There are 5 hidden switches. A switch that is on adds its own fixed numbers to the row, and there is some noise. The rows also spread widely along 5 directions, which tell nothing about the answers.
In the rows, zero is written as 128.
Some rows, each with its switches (1 for on, 0 for off) after it:
[141 143 183 190 128 159  66 155 133 147 120 113  94  99 178 144 162 106
 139 173  68  99 121  67 147 147  88 105  98 145 144 123  91]	0 0 1 0 1
[122 120 144 159 108 184 115 163 126 128  95  93 109  92 168 162 157 104
 152 139 127  91 100  75 138 142 111 115 110 136 112 108 117]	0 0 0 1 1
[130 146 147 159 128 193 121 144 120 152 109 110 116 113 178 150 150 136
 154 144 144  93 117  89 129 117 132  96 109 143  87 127  68]	1 0 0 0 1
[105 130 175 165 118 173  91 148 134 148 122  98 109 108 163 139 153 120
 151 166 108 103 110  74 134 142  95 107 100 156 104 116  76]	1 0 1 0 0
[129 158 160 157 130 177 102 143 131 155 114 108 131 110 172 156 155 127
 182 141 139 109 112  64  97 107 125 104  99 147  78 109  61]	1 1 1 1 1
[ 67 115 174 176 104 147  95 141 156 135  85  85  94 112 166 142 155 113
 150 157 114  77  89  53 144 155  77 109 114 143 106 110  82]	1 0 0 0 0
[117 153 191 223 105 139  98 155 154 138 101 103  92 132 200 136 149 124
 126 162 106  87 137  85 159 160 112 104 108 134 121 143 101]	0 0 0 0 0
[182 159 127 135 147 204 157 135  94 155 127 125 133 141 154 155 126 138
 145 155 154 132 141  93 101 115 165  97  99 147  74 146  67]	0 1 0 0 1
[127 142 146 156 108 177 120 153 131 147 111  99 115 104 174 154 149 103
 171 139 143 103 104  68 119 155 127  83  83 144  96 111  80]	1 1 0 1 1
[114 118 139 136 121 192 138 117 130 138  99  78 141 120 153 161 153 126
 155 162 138 103 122  69 132 113 103 140 126 165  71 131  92]	0 0 1 0 1
[148 146 135 146 116 160 118 144 108 157 118 123 126  97 141 148 120 136
 157 153 113 108 128  92 108 149 112  82  81 136 111 120  90]	1 0 0 1 1
[119 142 129 144 109 199 141 157 129 133 127 110 113 121 160 152 137 109
 167 154 153 118 108  87 124 156 143  83  81 148  84 134  71]	1 1 0 0 0
[168 151 132 140 112 184 146 154 106 142 120 115 133 118 144 160 119 126
 151 149 125 117 149 108 108 147 125  94  86 136 105 144 113]	0 0 0 1 1
[177 139 119 118 113 180 137 145  86 150 119 131 137 103 127 160 110 129
 152 160 108 124 152 113 104 158 123  91  87 131 109 135 111]	0 0 0 1 1
[128 136 155 165 101 170 110 153 126 140 113 114  90 119 160 148 134  92
 150 166 117 107 123  67 144 186 121 100  94 142 127 141  95]	0 1 0 0 0

New rows. What belongs after each?
[117 128 136 138 112 187 145 145 110 145 111 105 138 115 136 169 118 143
 159 148 154 104 128 102 114 131 110 106  95 141  73 125  92]	1 0 0 1 0
[123 160 170 177 125 159  81 141 132 162 124 121 108 116 161 136 136 112
 165 177 107 126 128  66 115 147 116  89  82 150  97 117  60]	1 1 1 0 0
[152 171 157 167 101 156  95 157 123 154 145 133  99 118 155 124 116 102
 164 182  89 127 146  73 106 176 113  72  53 147 115 135  69]	1 1 1 0 0
[109 124 168 170  93 191  96 172 144 128 117  84  86 111 170 152 163  61
 164 162 115 105 101  54 153 180 104 114  90 152 108 123  92]	0 1 1 0 0
[169 159 155 155 101 186 122 168 107 138 145 125 110 120 149 137 130 105
 129 186 101 127 161 117 130 174 125  87  79 141 112 154 101]	0 0 1 0 0
[164 166 163 167 127 159  89 150 119 155 119 117 127 119 173 151 143 121
 160 149 124 123 131  69 105 117 122  98  93 138 103 120  84]	0 1 1 1 1
[148 123 158 160 117 167  70 139 118 151 125 116  99 100 148 137 141 104
 162 172  58 108 124  76 135 157  79 107  94 149 144 109  85]	0 0 1 0 1
[176 161 125 142 101 213 151 192 101 126 135 118 121 107 173 165 143 105
 156 135 159 116 116 102 109 149 170  84  81 135  88 132  97]	0 1 0 1 1
[130 119 134 131 126 185 133 116 113 145  94 100 127 118 142 155 126 131
 146 155 125 100 125  73 129 125 112 122 116 153  99 138  86]	0 0 0 0 1
[ 97 133 173 189  90 132 110 142 154 128  90  95 102 118 179 155 129 119
 146 148 116  76 128  72 135 158  85 112 112 124 105 128 119]	0 0 0 1 0
[130 154 168 166 123 146 105 125 133 148 100 119 107 135 164 130 127 115
 152 166 114 110 142  74 125 162 114 107  95 139 103 145  83]	0 1 0 0 0
[166 157 140 143 111 178 142 149  99 136 124 127 126 122 131 165 110 138
 143 160 131 116 143 116 114 151 129  92  96 132  95 143 113]	0 0 0 1 0
[184 187 152 158 136 148 117 137 106 173 147 147 138 121 150 140 114 155
 152 169  98 130 180 114  76 139 128  73  59 134 104 143  87]	1 0 1 1 1
[118 131 166 177 114 135  91 127 131 145  93 111 111 115 151 149 141 133
 151 169  97  95 120  76 133 149  87 109 111 139 115 114 109]	0 0 0 1 0
[105 149 171 201 113 129 105 141 150 145  87  94 120 115 191 146 145 133
 155 132 117  72 123  76 128 142  97 101  93 126  98 131 102]	1 0 0 1 1
[167 163 180 189 114 144  29 159 128 162 140 137  69  92 174 128 162  86
 168 177  42 118 121  46 140 175  90  88  73 142 174 113  75]	0 1 1 0 1
[135 159 172 177 150 151  94 123 117 161 116 136 111 132 150 136 131 154
 142 168 121 112 124  85 120 114 116  91 101 145  99 129  62]	1 0 0 0 0
[167 200 172 195 128 155  79 160 114 165 142 145 102 119 198 121 140 130
 146 160 110 116 149  85 114 154 152  69  65 134 126 137  52]	1 1 0 0 1
[188 177 132 145 127 201 101 170  82 155 147 145 121  92 159 151 139 118
 170 149 122 128 118  88  99 140 152  65  65 140 107 108  71]	1 1 0 1 1
[109 163 179 217 117 141  62 167 150 151 112 110  73 108 220 128 165 105
 162 147  98  87 104  51 145 167 118  87  77 134 135 117  67]	1 1 0 0 1
[124 128 154 139 122 187 112 140 125 132 106  87 131 113 155 179 155 119
 182 160 152 121 101  65 113 102 112 122 118 147  71 110  91]	0 1 1 1 0
[105 121 147 153 106 150 114 116 134 145  87 102 107 128 148 148 121 101
 167 163 112 111 120  55 131 159  95 114 105 147 108 128  87]	0 1 0 0 0
